There are 10 hidden switches. A switch that is on adds its own fixed numbers to the row, and there is some noise. The rows also spread widely along 15 directions, which tell nothing about the answers.
In the rows, 128 means zero.
Some rows, each with its switches (1 for on, 0 for off) after it:
[168 117 102 176  98 115  97  96 166 136  99 146 179 148 131 105 141 224
 148 145  52 116  92 118  84 145 125 120 120  94 108 159 154  99 132 145
 118 121 178 115  97 130]  1 0 0 1 1 1 0 0 1 0
[171 136 109 118 117 151  77 147  94 130 149 187 139 153  76 192 171 128
 103 126 108 158 145 127 179 160  88 149 146 150 128 120 152 110  50 100
 138 149 177 128 174 109]  1 0 1 0 1 1 0 0 1 0
[152  60  81 148 106 104 118 110 150  98 139 134 128 135 104 169 149  82
 178  83 143 115 145 135 117  99 131 172 214  47 125  64  95 115  97  77
  99 120 179  83 102 110]  0 1 0 0 1 1 0 1 1 0
[172 129 121 146 138 131 100 142 108 131 156 150 133 143 130 124 134 140
 131 135 128 123 139 143 112 119 126 131 133 110 154 131 160 115 114 137
 134 142 146 123 120 111]  0 0 0 0 1 1 1 0 1 0
[139 149 136 138 107 134 108  76 134 137 109 123 148 152 155 155 157 131
 146 149  91 137 104 119 100 117 110 151 171 153 126  89 158 125 131 138
 144 122 146 115 118 143]  0 0 0 1 1 0 0 1 1 0
[129 156 165 151 130 129 115 157 149 125 114 145 154 125 144 135 150 145
  93 125 116 137 112 148 125 158 111 119  85 134 150 145 164 129 133 144
 102 137 140 121 130 103]  1 0 1 1 0 1 0 1 0 1
[154 129  67 137 115  92  96 164 122 114 134 147  97 109  80 150 122 166
  88 149  96 109 144 114 168 116 115 143 104 171 128 181 137 110 126 154
 123 107 178 145 123 120]  1 1 1 0 1 1 0 1 1 0
[196 106  89 140 156 124  54  95 126 177 120 145 103 140 148 158 130 142
 112 173 113 147 194 128 141 122 106 150 154 114 112 130 150 130 167 125
 123 154 145 110 142  98]  0 1 0 1 0 1 0 0 0 0
[128 192 134 146 141 150  75 112 122  90 116 117  94 122  98 176 165  77
  70 137 137 210 145 156 131 118  77 188 154 189 153  96  93 121 166 156
 105 135 168  95 121 141]  1 1 1 0 1 1 0 1 0 0
[151 160  89 106 142 141  37 144 134  54 111 149  94 139  66 163 159 125
  67 132 118 201  99 147 161 128  50 133 102 150 179 161  90 138 145 145
  86 197 199 130 122 155]  1 1 1 1 1 1 0 1 1 1
[162  89 116 148 153  96 124 172 160 140 153 142 162 127 116 146 114 146
 131  94 165 152 116 163 116 171 141 121 112  29 150 125 120 131 124 120
  93 121 135  82 114  80]  1 0 0 1 1 1 0 0 0 0
[152 120 137 143 122 147 104 141 145 109 122 133 116 104 103 136 126  86
 106 111 126 145 137 115 123 151 110 145 116 110 155 139 112 113 163 106
 116 137 142 108 128 134]  1 1 0 1 1 0 0 0 1 0
[147 153 165 134 104 119 142 176 163 115 104 126 175 121  80 132 119 133
  84 101 126 130 134 134 127 183 115 150  64 132 137 130 119 139 157  95
  82 137 102  99 144 110]  0 0 1 1 1 1 0 0 0 1
[128 111  85 141 104 143  60 140 124 107 169 152  66 129  76 190 160  92
 118 132  99  91 184 106 167  80  83 140 138 173 117 151 172  71  88 101
 133 136 216 167 164 127]  1 0 0 1 1 1 1 0 0 0
[137 131 142 199 149 109 117 107 123 127 153 141 151 128 141 105 142 100
 135 106 167  89 191 171 105  86 138 200 165  96 143  64 178 112 140 121
  62 133 148 103 116  63]  0 0 0 0 0 1 1 1 1 1
[122 177 135 144 127 119 121 118 108 122 127 145 121 108 134 138 139 102
  75 137 130 118 139 135 149 119 111 190 140 201 162 114 166 123 138 165
  91 119 153 138 119 109]  1 1 0 1 1 1 0 1 1 0
[134 167 176 147 154 146 101 170  90 139 178 150 127 143 163 147 162 119
 107 150 143 146 122 141 147 124 134 106  97 156 174 143 214 126  90 182
 160 124 132 147 154 101]  1 0 0 1 0 0 0 1 1 1
[137  89  94 132 124 102 109 143 154 138 126 162 116 126 166 160 136 146
 121 138 100  93 110 123 160 131 121  91 130 106 142 153 166 134 100 156
 100 131 173 149 116  98]  1 1 0 0 0 1 0 0 0 0
[169 103 119 142 127 145  87 118 153  98 114 153 133 134 115 139 146 120
 127 107 114 163 115 147  96 143  97 129 150  73 155 128  93 105 133 108
 113 158 172  95 105 136]  0 1 1 0 1 1 0 0 0 0
[188 119  93 159 135 121  51 110 125 123 133 152 150 161  81 117 130 185
 126 136 113 145 171 144 113 112 107 160 126 102 122 140 146 109 144 115
 101 174 170 116 127 100]  0 1 1 0 1 1 0 1 1 0
[153 114 118 189 119 113 128 116 151 105 121 134 139 105 121 103 143 141
 142 112 100  97 143 136  79 113 133 170 157  91 125 111 122  83 149 125
 105 101 164  87  94 122]  1 0 1 1 1 0 1 0 1 0
[144 128 136 125  97 165 112 119 112 113 134 149 101 117 143 129 128  81
 133 135  98  89 123  98 141 105 117 142 144 161 166 141 169  97 125 122
 154 136 154 167 121 149]  1 1 1 1 1 1 0 0 1 0
[ 90 164 176 201 124 165  98  96 163 114 126 124 134 120 154 152 161  85
 118 117 118 172  79 138  70 137  99 136 139 143 148 123 162  88 147 175
 113 106 191 110  97 130]  0 0 0 0 1 1 0 0 1 0
[188  97 102 141  94 139 103 144 116 108 123 156 125 134  90 130 145 126
 136 127  93 115 152  99 143 117 135 131 139 100 113 154 124 112 109  88
 147 132 158 125 123 130]  0 0 1 0 1 1 0 1 1 0
[139 133 122 156 131 154  91  86 135 106 126 126 138 152 132 150 144  83
 148 135 131 177 108 123 150 105 129 142 171  83 139  82 131 154 148 150
  92 142 158 119 108 127]  1 0 0 0 1 0 0 0 1 0
[140 105  82 191 128 103 106 113 174 109 115 122 139 124 124 153 141 137
 153 125 113 168  92 136 125 118 143 137 157  57 114 114  95 124 150 163
 104  77 187  86  82 125]  1 0 1 0 1 1 0 1 0 1
[131 131 101 160  84 101 150 113 146 131  96 139 113  76 113 129 117 111
  87 134  78  53 150  91 147 126 120 186 137 192 108 138 144 100 150 129
  95  81 165 142 115 121]  0 0 0 0 1 1 0 0 1 0
[171 120 103 139 114 118 125 128 113 143 159 173 174 142 111 155 145 160
 140 114 105 131 104 140 125 153 119 153 150 114 151 106 140  83  53 116
 168  98 168 112 144 129]  1 0 0 0 1 1 0 0 0 1
[123 127 139 166 170 131  88 124 155 141 149 137 133 133 186 137 127 128
 141 134 138 147  82 159  97 133 108  98 119  79 176 126 181 125 149 178
 111 137 165 127 111 104]  1 0 0 0 0 0 1 0 1 1
[161 123 130 127 124 143  92 130 109  98 118 189 131 143 138 112 160 120
 100 127 111  93 160 137 178 107 112 125 132 111 152 141 177 141 104 107
  67 205 162 166 126  91]  1 0 1 1 0 1 0 1 0 0
[146  84  79 127  80 110  95 121 167 113 111 156 137 143 105 145 128 166
 142 123  68  73 115 100 136 124 102 109 119 116 119 159 155 113 102 100
 102 151 189 157 124 128]  0 1 0 0 0 1 0 0 1 0
[154 146 140 125 114 142 131 158 111 146 142 156 136 107 116 160 128 111
  96 122 116 139 107 123 128 181 106 144 116 165 160 141 144  95 101 122
 167 101 143 123 147 132]  1 0 0 0 1 1 0 0 1 0

New rows, each followed by its switches (1 for on, 0 for off):
[145 131 137 186 102 137 122 159 139  72 122 131 112 107  99 108 157 116
 108 127  90 124 133 106 125 101 148 117  99 123 128 176 113  95 138 147
 137  95 168 125 105 149]  0 0 1 0 1 0 0 1 0 1
[178 151 113 111 133 139 114 131 109 125 105 158 140 130 121 146 135 113
  89 144 114 161 126 129 189 150 116 153 133 133 151 111 112 161 137 129
 112 144 126 122 135 128]  1 0 1 0 0 1 0 0 0 1
[139 102 136 119 121 144 113 139 128 150 164 119 120 143 128 205 126  58
 161 113 163 154 126 122 128 138 125 141 166 104 148  82 142 126 105 100
 162 112 130 105 146 117]  0 1 0 0 1 1 0 0 1 0
[116 160 171 107  73 149 133 149 146  78 105 121 178 177 121 162 183 133
 144 115  99 143  70 118 129 140 125 101 119 130 141 100 144 166  79 118
 111 151 130 122 120 144]  1 0 0 1 0 1 0 1 1 0
[117 125 102 132  97 129 102 130 141 111 135  95  82 139 109 210 155  84
 164 142 113 133 140 106 135  80 117 143 174 157 101  89 129 127 125 122
 155  92 161 116 124 144]  0 0 1 0 0 1 1 1 1 0
[168 119 132 122 121 133 139 169 122  86 114 157 107  90 117 103 129  93
  87 112 115 104 120 121 135 141 122 128 111 118 175 164 111 118 138 116
 112 145 136 129 109 137]  0 0 1 1 1 0 0 0 1 0
[174 108 132 146  91 126 126 132 134 119 118 156 185 160 122 113 144 158
 151 118  96 102 120 117 132 130 148 115 119  78 126 130 150 132  95  99
 123 142 139 129 126 120]  0 0 0 0 1 1 0 1 0 1
[162 148 160 164 111 155 101 125 127 101 124 160 179 157 112 102 156 143
 123 114 107 130 149 138 115 134 122 140 123 103 143 118 148 112 115 110
  91 169 145 118 127 115]  1 1 0 0 1 1 1 0 0 0
[ 91 114 120 175  71 115 128 137 176  91 153 110 159 140  64 156 127 119
 172  92 114  83 131 104 147  95 143 160 115 112 104 102 166 106 110 101
  88  91 170 136 130 111]  1 0 1 1 0 1 0 0 1 1
[145 122  85 141  96 127  54 137 129 125 148 140  97 162  94 200 180 173
 136 167  68 124 149 101 151 100 104 121 140 174  92 154 177  95  72 148
 161 117 202 138 152 129]  1 1 1 1 1 1 0 0 1 0
[118 121 133 132 108  89 152  92 179 136  93 119 134  99 178 118 111 129
 128 109 104  40 128 159  47 121  84 165 152 147 155  88 146 102 172  98
  83 140 146 117  98 116]  0 0 0 0 0 1 1 1 0 0
[128  86  96 175  98 119 136 111 143  94 137 134 119 125 150 141 150  88
 181 121 105  95 114 109 153  61 171 138 186  80 132 101 130 116 103 144
 133  77 180 134  83 135]  1 1 1 0 0 1 0 1 0 1
[123 149 133 134 125 119 109 171 142  92 135 158 129 111  91 136 129 129
  66 110 118 135 105 130 140 150  99 120  66 165 171 185 142 110 127 145
 102 138 169 149 129 128]  0 1 0 1 1 0 0 1 0 0
[152 104 111 102  84 118 101 136 160  87  74 140 118 139 131 146 163 144
 124 129  76  88 117 116 130 127  94 112 139 118 134 138 123 148 120  99
  88 181 162 129 110 132]  1 1 1 1 1 1 0 1 1 0
[120 127 106 159  95 119 103 101 170  83 115  94 145 152  84 152 133 116
 164 114 123 142 124 128 122  88 125 167 159  93 109  74 112 142 162 114
  71 132 163 106  96 125]  1 0 1 0 1 1 0 1 1 0
[149 118 147 110 174 124 113 150 137 141 142 144 139 144 190 156 127 113
 125 122 172 162  96 184 126 152 121  99 139  57 190  94 151 172 131 149
  88 174 117 109 109  78]  1 0 1 0 0 1 0 0 0 0
[160 174 158 186 117 148 114 125 150 110  83 125 143  89 103  82 131 143
  68 134  91 152 147 121  83 164 115 169  85 148 130 165 107  99 210 132
  99 117 133  90 106 141]  1 0 0 1 0 1 0 0 1 0
[140 126 163 128  87 168 105 112 151 105 108 100 132 167 143 171 165  91
 165 137  98 150 123 100 121 115 130 104 152 105 121  88 128 149 130 111
 140 145 126 111 134 154]  1 1 0 0 1 0 0 0 0 0
[199 141 106 169 126 124  85 105 114 126 104 119 116 132  96 119 154 153
 107 169  92 145 200 115 125 104 133 181 152 135  89 122 119 121 173 132
 122 125 134  86 127 123]  0 0 1 1 1 0 0 0 1 0
[128 127 120 140 116 144  51 181 142  54 148 131  69 144  82 144 164 123
 106 139 107 111 142 115 165  75  99  80  71 131 148 192 168 124 122 146
  94 185 193 171 138 129]  1 0 1 1 1 0 0 0 1 1
[132 119 124 158 150 109 121 155 138 128 160 127 110 110 148 124 100 116
 118 131 152 112 132 145 138 105 149 134 113 107 168 144 163 121 158 173
 100 113 138 135 100  93]  1 1 1 1 1 1 0 0 0 0
[150 150 118 128  75 140 100 115 136  68  88 122 115 147 101 131 172 134
 120 147  64 101 134 107 135  89 105 138 134 164 123 125 125 130 124 120
 107 157 163 137 119 160]  0 0 1 0 0 1 0 0 1 1
[153 141 155 132 147  93 134 136 149 128 123 106 179 159 152 113 125 158
 133 121 166 129 139 182 103 125 143 145 115  68 159  69 147 179 161 126
  57 168  84  87 114  79]  1 0 0 1 0 1 0 1 0 1
[132 123 161 106 108 126  88 121 170 124 103  79 104 159 160 193 173 131
 154 131 118 119 145 163  35 117  67 122 164 131 127  69 144 129 137  85
 127 180 135  77 134 118]  0 0 1 0 0 1 0 1 1 0
[190 117  97 121 115 126  99 117  93 117 141 187 147 152 121 125 166 166
 135 129  88  96 146 145 136 108 106 155 159 127 152 116 157  90  62  95
 154 154 171 137 140 129]  1 0 1 1 0 1 0 1 0 1
[163 118 106 157 138 107 118 147 139 126 134 165 176 118  93 139 136 147
 115  95 133 164 104 149 127 176 119 162 123  79 149 122 109 111 111 114
 114 105 163  87 121 112]  1 0 0 1 0 1 0 1 1 1
[141 115 172 159 110 149 125 137 142 126 140 132 162 150 147 136 153 122
 156 115 115 121 135 126 106 131 149 103 127  80 130 108 167 119 109 112
 129 132 129 115 134 109]  1 0 0 0 0 0 0 0 0 0
[ 91 145 144 159 124 119  83  94 169 123 122  93 101 144 164 160 145 111
 133 154 118 110 124 130 100  79 102 127 136 156 127 115 199 138 173 171
  85 145 169 142 111 107]  0 0 0 1 1 0 0 1 1 0
[147  72 111 131 113 120 123 133 146 134 118 186 138 120 169 163 158 110
 140 105 104  95 101 125 145 151 118 114 172  80 146 127 151 114  71 109
 120 128 182 129 114 102]  1 1 1 1 1 1 0 1 0 0
[148 137 131 136 139 121 145 117 104  93 127 172 134 107 162  99 143  98
 102 105 138 118  93 164 107 124 119 164 168 124 209 107 124 114 110 149
 104 136 157 121  79 128]  0 1 0 0 0 1 0 1 1 0
[171 133 121 165 153 159  72 119 109 181 151 170 128 126 151 163 136 131
 125 156 106 172 116 127 113 161 104 132 146 135 136 151 171  84 121 156
 188 101 172 118 135 117]  0 0 1 0 1 1 1 0 1 0
[182 129 116 133 134 123 102 127 110 124 125 177 129 127 132 151 181 142
  95 131  94 137 119 148 108 159  85 144 157 136 156 120 128  93  75 130
 147 136 179  97 141 134]  0 0 0 0 1 0 0 0 1 1
[148 128 101 198 135 122 108 126 127 128 138 146  98  86 120 122 125 106
  98 148 109 124 160 108 156 101 149 172 125 149 130 166 142  84 162 171
 135  62 171 129 108 124]  0 1 1 1 0 1 0 0 0 1
[103 155 176 162  94 141 123 141 147  74 124  93 120 139 132 132 159  93
 130 121 127 121 120 123  97  87 137 121 120 144 147 122 149 132 141 154
 102 129 142 124  97 132]  0 1 0 0 1 1 0 1 1 0
[139 144 124 213 131 153  88  99 145  86 101 161 138 104 105 110 167  93
  98 109 113 160 139 132 123 129 107 175 154  98 127 127 108 104 160 135
  61 128 204 100  91 116]  1 0 0 0 1 1 1 1 1 0
[159 151 156 160 133 145  88 107 122  99 142  97 145 183 136 114 163 150
 159 146 130 155 143 155  82  80 141 131 148  88 143  82 155 139 140 152
 108 167 128  98 113 120]  1 0 0 0 1 0 0 0 1 0
[ 90 142 150 160 125 123 100 108 163 149 164 114 147 152 132 192 146 114
 154 110 141 116 154 161  90 115  94 167 151 141 124  58 192  97 117 110
  98 123 160 110 149  88]  1 0 0 1 0 1 1 0 0 0
[145 132 115 163 116 141 114 118 118 134 145 134 136 145 133 157 143 112
 154 152 110 157 118 103 162  96 166 134 152 123 113 127 155 130 121 159
 161  79 147 135 108 130]  0 0 1 1 0 1 0 1 0 0
[133 152 185 122  78 157 153 144 131 120 101 107 111 102 140 144 132  56
 106 126 113 101 151  95 115 141 126 153 125 181 143 112 132 126 154  96
 146 115  94 119 136 145]  0 1 0 0 0 1 0 0 1 0
[123 125 100 129 126 103 126 176 141  71 150 132  95 105  82 164 139 102
 101  94 145 130 106 157 131 121 102 148 133 126 172 122 102 109 106 137
  92 119 179 111 104 122]  1 0 1 0 1 1 0 0 1 0
[140 160 158  79 113 113 146 156 110 142 148 143 150 127 132 161 143 162
 104 114 113 101 105 164  66 173  74 153 119 206 186 101 167  82  75  98
 182 132 124 114 164 137]  1 0 0 1 0 0 0 1 1 0
[108 105 151 185  90 134 103 129 170 118 141 109 133 153 106 183 166  92
 154 115 117 105 182 103 140  99 140 125 141 105  70  98 177 122 109 105
  86 120 164 118 153  86]  0 0 0 0 1 0 0 0 0 0
[ 92 154 146 161 105 164 127 137 159  92 127 118 150 122  81 151 106  31
 127 102 149 164 106  89 184 128 143 153 104 117 135 116 127 162 180 123
  70 108 133 143 111 131]  0 0 0 1 0 1 1 0 1 0
[165 142 142 129 113 148 118 117 145 168  86 170 135  76 132 123  97 120
  62 131  79 113 133 112 108 203  70 150  89 180 148 178 137  85 178  91
 137 137 141 138 143 138]  0 0 0 0 0 1 0 0 0 0
[174 131 130 130 171 102 138 180  82  95 145 150  83 119 199 116 175 107
  92 152 157 122 109 168 146  98 157 100 153  96 203 131 140 163  88 212
 114 135 133 114  82 104]  0 0 0 0 1 1 0 0 1 1
[108 137 177 142 133 136 121 198 144 138 143 140 134 122 131 198 144  56
  98 107 169 135 154 129 189 163 124 124 100 125 137 107 170 162 117 121
  84 127 123 122 167  64]  1 1 1 0 1 1 1 1 0 1
[135 131 130 131 115 117 121 143 161 110 135 128 170 145  87 157 124 148
 135  92 132 154  96 157  88 160 103 145 119 105 151 100 120 116 121 104
 105 134 144  94 119 119]  0 0 1 0 0 1 0 0 1 0
[158 118 102 121  71 121 125 112 149 133 127 149 202 155  65 154 117 172
 157 101  79 128 109 109 111 159 115 166 124 136 120 116 120  89  98  62
 161 107 149 119 143 156]  0 1 0 1 0 1 0 1 0 0
[144 170 148 181 124 148 114 126 117 102 115 141 118 109 129 132 176  97
  76 144 109 156 150 123 147 124 132 160 140 155 128 131 129 121 137 168
 103 104 155 108 111 125]  1 0 0 1 1 1 0 0 0 0
[122 148 136 133  96 123 133 146 148 100 121 136 184 160  97 145 136 150
 137 120 104 148  73 110 157 136 145 114 100 123 128 127 149 161 115 141
 104 119 135 137 115 129]  0 0 1 1 0 0 0 1 1 0
[184 135 115 125 125 109 121 107 110 107 100 146 127 136 156 115 162 135
 106 145 106 107 140 151 124 104 117 153 165 126 154 100 122 139 123 133
 107 156 143 110 108 129]  0 0 0 0 1 1 0 1 0 1
[152 102  98 154 116 126 122 152 130 124 133 159 110  92 120 144 131  99
 124 120 110 110 132 108 146 136 129 137 138 111 133 152 123 102 123 115
 140  92 169 128 114 127]  1 0 0 0 0 1 1 1 1 0
[108 151 164 165 115 147  94 119 150 100 144 113 148 156 102 170 176 111
 147 100 138 159 142 158  82 115 100 168 155 124 129  70 151 102 116 103
 103 140 165  87 128 107]  1 0 1 1 0 1 0 1 1 0
[139 145 126 135 107 121 147 100 131 125 113 123 164 145 149 155 142 114
 160 129 113 137 117 133 129 111 145 174 189 127 132  48 117 145 128 130
 126  99 121  98 103 133]  1 1 1 0 0 1 1 1 0 0
[161 153 142 136 105 139 137 178 111  69 132 160 144 113  78  93 142 130
  77 105 111 123 136 126 145 139 135 141  84 143 174 169 111 105 110 119
 113 134 134 133 119 145]  1 1 0 1 0 1 0 0 0 0
[106 191 196 129  97 152 144 150 115 116 132 131 173 154 148 159 159 106
 130 124 123 137  90 129 128 140 133 138 131 182 160  83 176 142  92 153
 135 114 115 130 127 125]  1 1 1 0 1 1 1 1 1 0
[171 119 122 149 121 105 128 142 133 121 120 167 141  93 110 106 133 161
  91 100 106  91 152 165  77 154  94 169 129 127 154 137 119  65 122  91
 114 136 164 100 120 110]  1 0 1 0 1 1 0 1 0 0
[146 102 122 153 112 137  75 122 144 141 135 135  85 123 141 150 141 123
 128 149  94  74 186 117 122  96 102 125 132 137 113 153 189  87 138 112
 124 149 175 146 142 100]  1 0 1 1 1 1 0 0 0 0
[133 139  83 145 112  82 141 137 150 154 122 122 152 102  85 159  75 127
 115 128 120 115 128 106 168 143 132 194 114 164 117 113 126 136 171 136
 112  62 130 122 129 113]  0 1 1 0 1 1 1 1 1 1
[163 147 160 163 150 161  82 126  99  88 124 163 127 159 163 129 221 115
 112 143 121 185 124 146 123 114 131 105 161  94 150 125 146 142  93 169
 118 162 162 101 107 118]  0 0 0 1 0 0 0 1 1 0
[146 154 153 145  86 133 127 156 134  91 116  96 139 153 117 131 160 148
 139 155  87 120 121  97 141 103 162 112 101 138 119 129 149 152 128 156
 135 110 114 122 125 145]  1 0 1 1 1 0 0 0 1 1
[162 116 105 148 109 120  95 151 139 109 127 142 111 123 102 134 149 153
 103 136  91 107 154 119 133 122 116 122 108 123 121 169 137 102 121 122
 114 133 168 126 126 123]  1 0 0 1 1 1 0 0 0 0
[132 144 124 120  90 135  77  81 159 147  66 116 112 135 143 184 149 114
 104 170  70 118 152  89 151 135  76 143 146 188  94 111 156 157 174 120
  98 156 154 135 152 126]  1 1 0 0 1 0 0 1 1 0
[184 134  85  75  82 123 116 137 105 100 106 164 144 167 106 172 179 179
 123 151  53 133 105 108 173 133 118 125 157 164 131 120 111 140  51 122
 161 133 149 130 133 167]  1 1 1 1 0 1 0 0 0 0
[155 127 162  90  98 170  95 117 127 122 127 115  96 144 149 148 135  92
 150 131 107  98 128 129  69 114  80 125 143 152 170 117 160  97 135  75
 175 183 129 136 137 156]  0 0 1 1 1 1 0 0 1 0
[201 127 120  98 135 122  98 140 101 109 101 172 125 128 124 115 155 138
  79 123 122 112 175 158 126 147  87 155 143 120 171 119 115 136 121  83
  91 206 134 107 135 107]  1 1 0 0 0 1 0 1 1 0
[180 120  90 158 141 119  69 103 153 148 100 160 142 103  85 136 114 131
  89 119 115 134 182 134 131 171  71 205 129 114 124 119 114 104 185  82
  72 153 168  92 150 104]  1 1 0 1 1 1 1 0 1 1
[169 156 119 169 101 140  99  66 115 132 119 138 162 147 100 115 139 147
 131 142  86 132 171 125 101 101 118 200 159 157 107  97 139  88 149 101
 137 124 153 115 127 140]  0 0 0 0 0 1 0 1 0 0
[128 168 152 136 109 118 127 116 162 122  92 118 170 140 145 125 118 152
 113 138 103 127  77 128 115 147 118 143 101 154 157 118 154 150 165 162
  90 135 124 125 106 131]  0 1 1 1 1 1 0 0 1 1
[145 126 113 134  96 147 106 117 127  77 106 149 124 145 110 148 165  82
 128 126 103 133 125 104 182  94 133 135 160 117 124 120 121 152 118 119
  95 146 165 143 104 137]  0 0 1 1 1 1 0 1 0 0
[149 131 146 148 125 103 118 121 148 150 118 101 131 137 174 165 158 155
 137 142 121 127 135 156  64 139 119 145 166 123 134  77 144 124 127 150
 126 116 130  65 114 105]  1 1 0 0 1 1 0 0 1 0
[136 161 116  98 100 168  73 140 101  73 151 129  80 154  86 195 183  96
 112 140 100 175 107 125 136  94  77 119 144 194 159 134 118  99  78 130
 184 141 190 142 140 185]  1 0 0 0 1 1 0 1 0 0
[195 118  91 122 123  99 111 140 102 146 163 143 141 144 107 147 133 201
 139 144  96 129 141 142  95 127 126 144 138 139 143 130 132  80  86 124
 203 101 144 106 142 142]  1 1 0 0 1 0 0 1 0 0
[154 159 165 152 112 166 120 112  91 118 117 141 117 127 171 110 158  68
 116 157 115 101 166 101 161  94 150 160 161 153 144 106 171 146 142 146
 113 138 115 142 116 121]  1 1 0 1 1 1 1 0 1 0
[163 123 102 153 155 134  81 141 120 113 153 148 129 148 107 137 135 121
 128 141 135 166 125 125 159 112 138 121 125  85 141 143 143 144 137 156
 108 140 156 127 116 114]  0 0 0 1 1 0 1 0 1 0
[130 129  97 159 123 103 101 136 157 142 159  96 112 120  89 181 120 150
 136 132 117 159 130 137  75 119 111 153 119 154 118 137 123  71 149 134
 178  63 165  94 123 143]  0 0 0 1 0 1 0 1 0 0
[ 86 152 178 139  99 159  97 156 162  87 164  80  92 137 101 188 157  84
 139 113 126 146 106 128  57 111  87 111 102 173 155 130 155  77 125 126
 168 118 162 116 140 161]  0 0 0 1 1 0 0 0 1 0
